The rows of a group lie close to one hidden flat surface of 10 dimensions, which passes through zero. Surfaces can cross.
Known rows, each followed by its group:
[ 29   9  32  19 -22  12  12  27  -5 -13  20   3   3  29 -15  -1]	Z18
[ 13   1  15  27  15  11  25  -5 -16  17  -7  -1   5 -24 -11  30]	Z701
[-38   2  -9  14   1  -6  22  16 -13  12  -3 -25  10 -29 -11   8]	Z455
[  6  30   0  -4  -4 -11 -16  -5  -2  17 -11 -24   6  11  -9   7]	Z455
[ 20 -14  -4   4 -31  19   1  23  -5  18   6  21  41   6  26   3]	Z495
[ -3  -8 -23 -38 -20  18 -19 -15  21  -5  -2 -21  -1   0   0 -18]	Z701
[-20   0 -18   8 -21  27  -1  16   8  24   0  -1  13  -9  -7  -4]	Z701
[ -4  43   7 -18  17  -8   4  19  -9  -4 -11 -36   4  10 -10 -21]	Z455
[-34 -11  13 -19   4 -18   5  -8 -30   7  17   2 -12  28  12  -7]	Z701
[  4 -18  26  18   8  29  34  35   1 -35   0  24   2  -9 -15   8]	Z495
[ 14  -5 -11  10  -6  11 -17 -11  11  15 -30  10  -5 -38   4  12]	Z455
[ 21  -4  11  20  -2  42  32   7 -12 -16   7 -26 -12  -5 -17  27]	Z495
[-47   6  -5  -8   6  19  19 -27  10  11  27  -9  15  14 -28  23]	Z18
[ 19   1  -4 -21   8  18  11 -12 -15   2 -23 -26  -7 -23  -3  11]	Z455
[-11   7   1  -9 -27  -8 -24   6  -2   3 -23 -30   3  15 -18  21]	Z495
[ -3  16  -9   9  13 -44 -24 -13   3   1 -12  -5 -37   1  -5  -6]	Z701
[  9 -42   8   2 -11  21 -10 -16 -18  32  -7  17   4   1  21   6]	Z495
[-32   6 -21  -9 -10   0 -23  11   5  -3 -13 -31 -10   4   6  -8]	Z701
[ 29 -16 -14   9  22  -4  22 -32 -21  18   5  16 -20   5  -3  28]	Z701
[-32  15  -9   7 -32 -11  -5  16   1  -9   6 -31 -17   4 -22   8]	Z18
[-17  -8 -11   4 -14 -15  -3 -13  -4   2  13 -11 -15  10  -2  16]	Z18
[ -9  20  -1  15   1  16  -7  -3   4  51  -3 -20  24 -16 -10 -12]	Z455
[ 14  -7   5 -11  20 -31 -11 -19   5 -12 -19  22  16 -11  15  16]	Z18
[-15   3 -13 -18   0  40  10   9   5 -17 -20 -23 -19 -26 -13  -5]	Z455
[ 19  29 -19 -17  21  -3   1  13 -13   8 -18 -10   0  17   5 -11]	Z18
[-10   4  23   1   8 -22   9 -12   2 -23  11   5 -31   4 -23   6]	Z495
[ -8  -5 -34  29 -19 -26  -7  -1   5  12  21  -3 -31   1  -8  -6]	Z18
[ -9 -33  23  41  11  14  13  -5  -2 -24  49   3 -22   9  15  -8]	Z18
[ -3 -17 -36  16 -10 -11 -11 -25  19  16   9   1 -20 -26  -7  -2]	Z18
[ 37 -10  -2   0 -28  -9   4  -4  11 -15 -11  18   3 -33  -9  21]	Z495
[ -6   3 -11  -7  -6 -17 -24  10  25 -11  10  24 -10  19   6 -36]	Z455
[  2 -12   1  27   0 -30   1 -13  31  28  36  37  19 -13 -16 -28]	Z455
[-36  -6  21  24  10   4   1  12  -3  -8  -3 -14   2 -20  -1  -1]	Z701
[ 10 -15  51 -13  -8   3   5 -12 -35  -6  14  16 -12  30  17   5]	Z495
[ 28 -11  33 -13  24  17 -31 -16  -9  -8 -34 -30   3   4  23   0]	Z495
[-11  -2  16  34  26   2 -10  -4   1  -3 -15 -18 -17 -31   2  -2]	Z701
[-19  15 -22  24 -13  -5   3  31 -14  25  -3   9   3  11  -3  14]	Z701
[-41 -16 -15  -6  -8  -5 -25  26   5 -19   8   0  -3  28  33 -26]	Z701
[  5  -1  -6 -32  -7 -22  -3  -8 -11   6  -2  12 -34  12 -10 -29]	Z18
[-12 -10  -3   8  -4   6  -1 -29  25  13   9  -4 -21  -9 -47   1]	Z495
[ -1  16  -4 -14  10  21   6  -4  14  13   2 -19   1 -16 -20 -30]	Z455
[ -3   3   5  24  18 -14   7  -7  11  32  12 -23  33 -37  -9 -21]	Z455
[ 28 -18  -9   7 -38   8  21  -7 -16   3   1   9 -13 -23  -4  37]	Z495
[  4  -3  -2  -5 -35 -18  -6 -15  15  12   7  15  -3   0 -32  12]	Z18

New rows. What belongs after each?
[ -6  -2  16   2 -18  -1 -22  -5 -20  13  -2 -26  -2  32   1  18]	Z495
[-28  16   9 -15  36  22  12 -13  14 -19  -6 -18  24 -14  -4  12]	Z18
[ 13  -8  31 -20 -30  22  -3 -15  -8   7  -2  -8  -2  16 -21  16]	Z495
[  3  21  22 -33  -7   4  23 -37 -15  -1  32  -5 -36  12 -25  -3]	Z495
[ 17 -18  23 -24   2 -25   0 -26   4 -14   8  31 -22   6 -11 -14]	Z18
[-22 -33  13  30  25 -10  15  -8 -28  21  23  34 -15   7  18   1]	Z701
[ -7 -11  12 -22  18  46  22   2  -9   6   0  12   0   1   2 -25]	Z495
[  5   3 -23   5 -29  19  16   8 -19  26  19  -6  12  10  10  10]	Z495
[ -7  -8   0  15 -34  17   2   9 -11  29  27   2  20  32  -2  11]	Z495
[-24 -10 -23  39   6 -23  32   4 -11   1  32  19 -31 -11  -6  12]	Z495
[ -7   0 -14 -25  26   2   9 -27  18  11   2  22   6  -9 -14 -12]	Z18
[ 34 -11  -4  17  27  31   1  -6  18   2  -2  -1  19 -24  16 -14]	Z495
[ 28  32  39  19  13 -21  10   6  -8   7   2  20  16  11 -15  13]	Z455
[ -1 -19  -5  13  -3  19  -2   5   4 -10 -24  18 -12 -35   8  17]	Z455
[ 26 -10 -26  23   2 -21  12  -2 -21  24  -4  36   0   2  15  33]	Z701
[ 19 -12   4   2   2 -17 -38  -8 -16   2 -36 -22   4   0  36  20]	Z495
[ 25 -19 -22  30  12  20 -14  -4  15  10 -22   1  -3 -36  15   6]	Z701
[  3  -9 -10 -18  -4 -38 -19  -8   2  -3 -24  26  -3 -22  18  -2]	Z495
[-12 -14  -2  32 -22 -21   2  -1 -12  14  25  12  -9  15  -3  19]	Z495
[ 29  24  -4  -9   2  -4 -10  -7  24  -3  10  10 -16  17 -18 -25]	Z701
[-12  12  14  -6   8  17  38  20 -15  -7  -1  10  -8  -6 -21  -3]	Z455
[  6 -15 -16  -5  19   1  -1 -18  -1 -23  -9 -22 -18  -3   9  20]	Z701
[-12  19  24   6  19   3  -2   5 -30  21  -3 -12 -15  14   5 -15]	Z701
[  5  10   1 -44 -21   7   6 -21  -6  14   4  11  -6   0  -6 -10]	Z495
[  4 -28 -14  15   7  26   5  -9   8   4  -1   2   1 -23   7   9]	Z701
[-10  14  -9 -13 -11   7  -8   0 -16  39  23  -2  23  35  31 -20]	Z495
[ -2   9  28  10  -6 -32  -6   9  26 -29  15  26   8  10 -22  -7]	Z495
[-16  18 -29  10   5 -26  -2  -7   6   3   3 -22 -17  -8 -12   6]	Z495
[ 24   6   6  -6   4  13   2  -9 -17  11 -23  -7   0  -9   6  22]	Z455
[-45  -2 -20  -2  23  -4  -5  15 -26  12 -19 -19 -15  10  15  -2]	Z495
[ -6  -9 -27  35  13   0  -3  -2 -11  17   1  -6  21   2  32  35]	Z18
[-11 -21 -15  15   1  10 -32   1   4   1 -13 -20   9 -10  40  -1]	Z455
[ 30  29  -8   1  -6 -20 -15 -16  37  -7  11  -6  15 -11 -11  -9]	Z495
[  0 -20  30  -5  17 -15   1   2 -15 -40  -6  -4  10  -4  34   7]	Z701
[-27  -6   6 -24  -5 -18  -3 -29   5 -10   2  -4  -8  -1 -14  17]	Z18
[-37 -20 -21  -5  -4  15   2   5   0 -12  13 -10  -8  17   7   0]	Z701
[ -5 -38  33  11  24   0 -12 -11 -20  -8 -16   8 -23   4  14   9]	Z495
[-19  14  14  -6  20  30  18  17   2  -2   4   3  24   3  -3 -11]	Z18
[ 17 -27  11 -12  22   4  20 -14 -32  16  30  -4  18  29  28 -18]	Z455
[-18   3  -6  16 -14 -32 -11  11 -10  22   2  21   7  13   7  10]	Z455
[-25   8  16 -16  17  28  30  -4 -29   8  31  -3 -19  27  -1 -17]	Z495
[ 17 -28  -2  -7  -1  -7   9 -16 -39  26  -3  17   3  12  25  20]	Z455
[-29   2 -23  33  -2  -8 -13  30  19 -17  -2  -2  -7   0   0   2]	Z701
[ -5 -29   1  17  10   6  22   4  -2   1  15  45  -5 -16   8  -8]	Z495
[-12   6  -2 -29 -22  11  -6  27   9  -4 -26   9  26   2 -12  -6]	Z495
[-20 -15  21  40  13 -15 -10  29  11 -18   0  12  13  16  -2   2]	Z495
[  1  -4  18 -15   8  11  10   1 -15   0  23  16   0  31  11 -21]	Z701
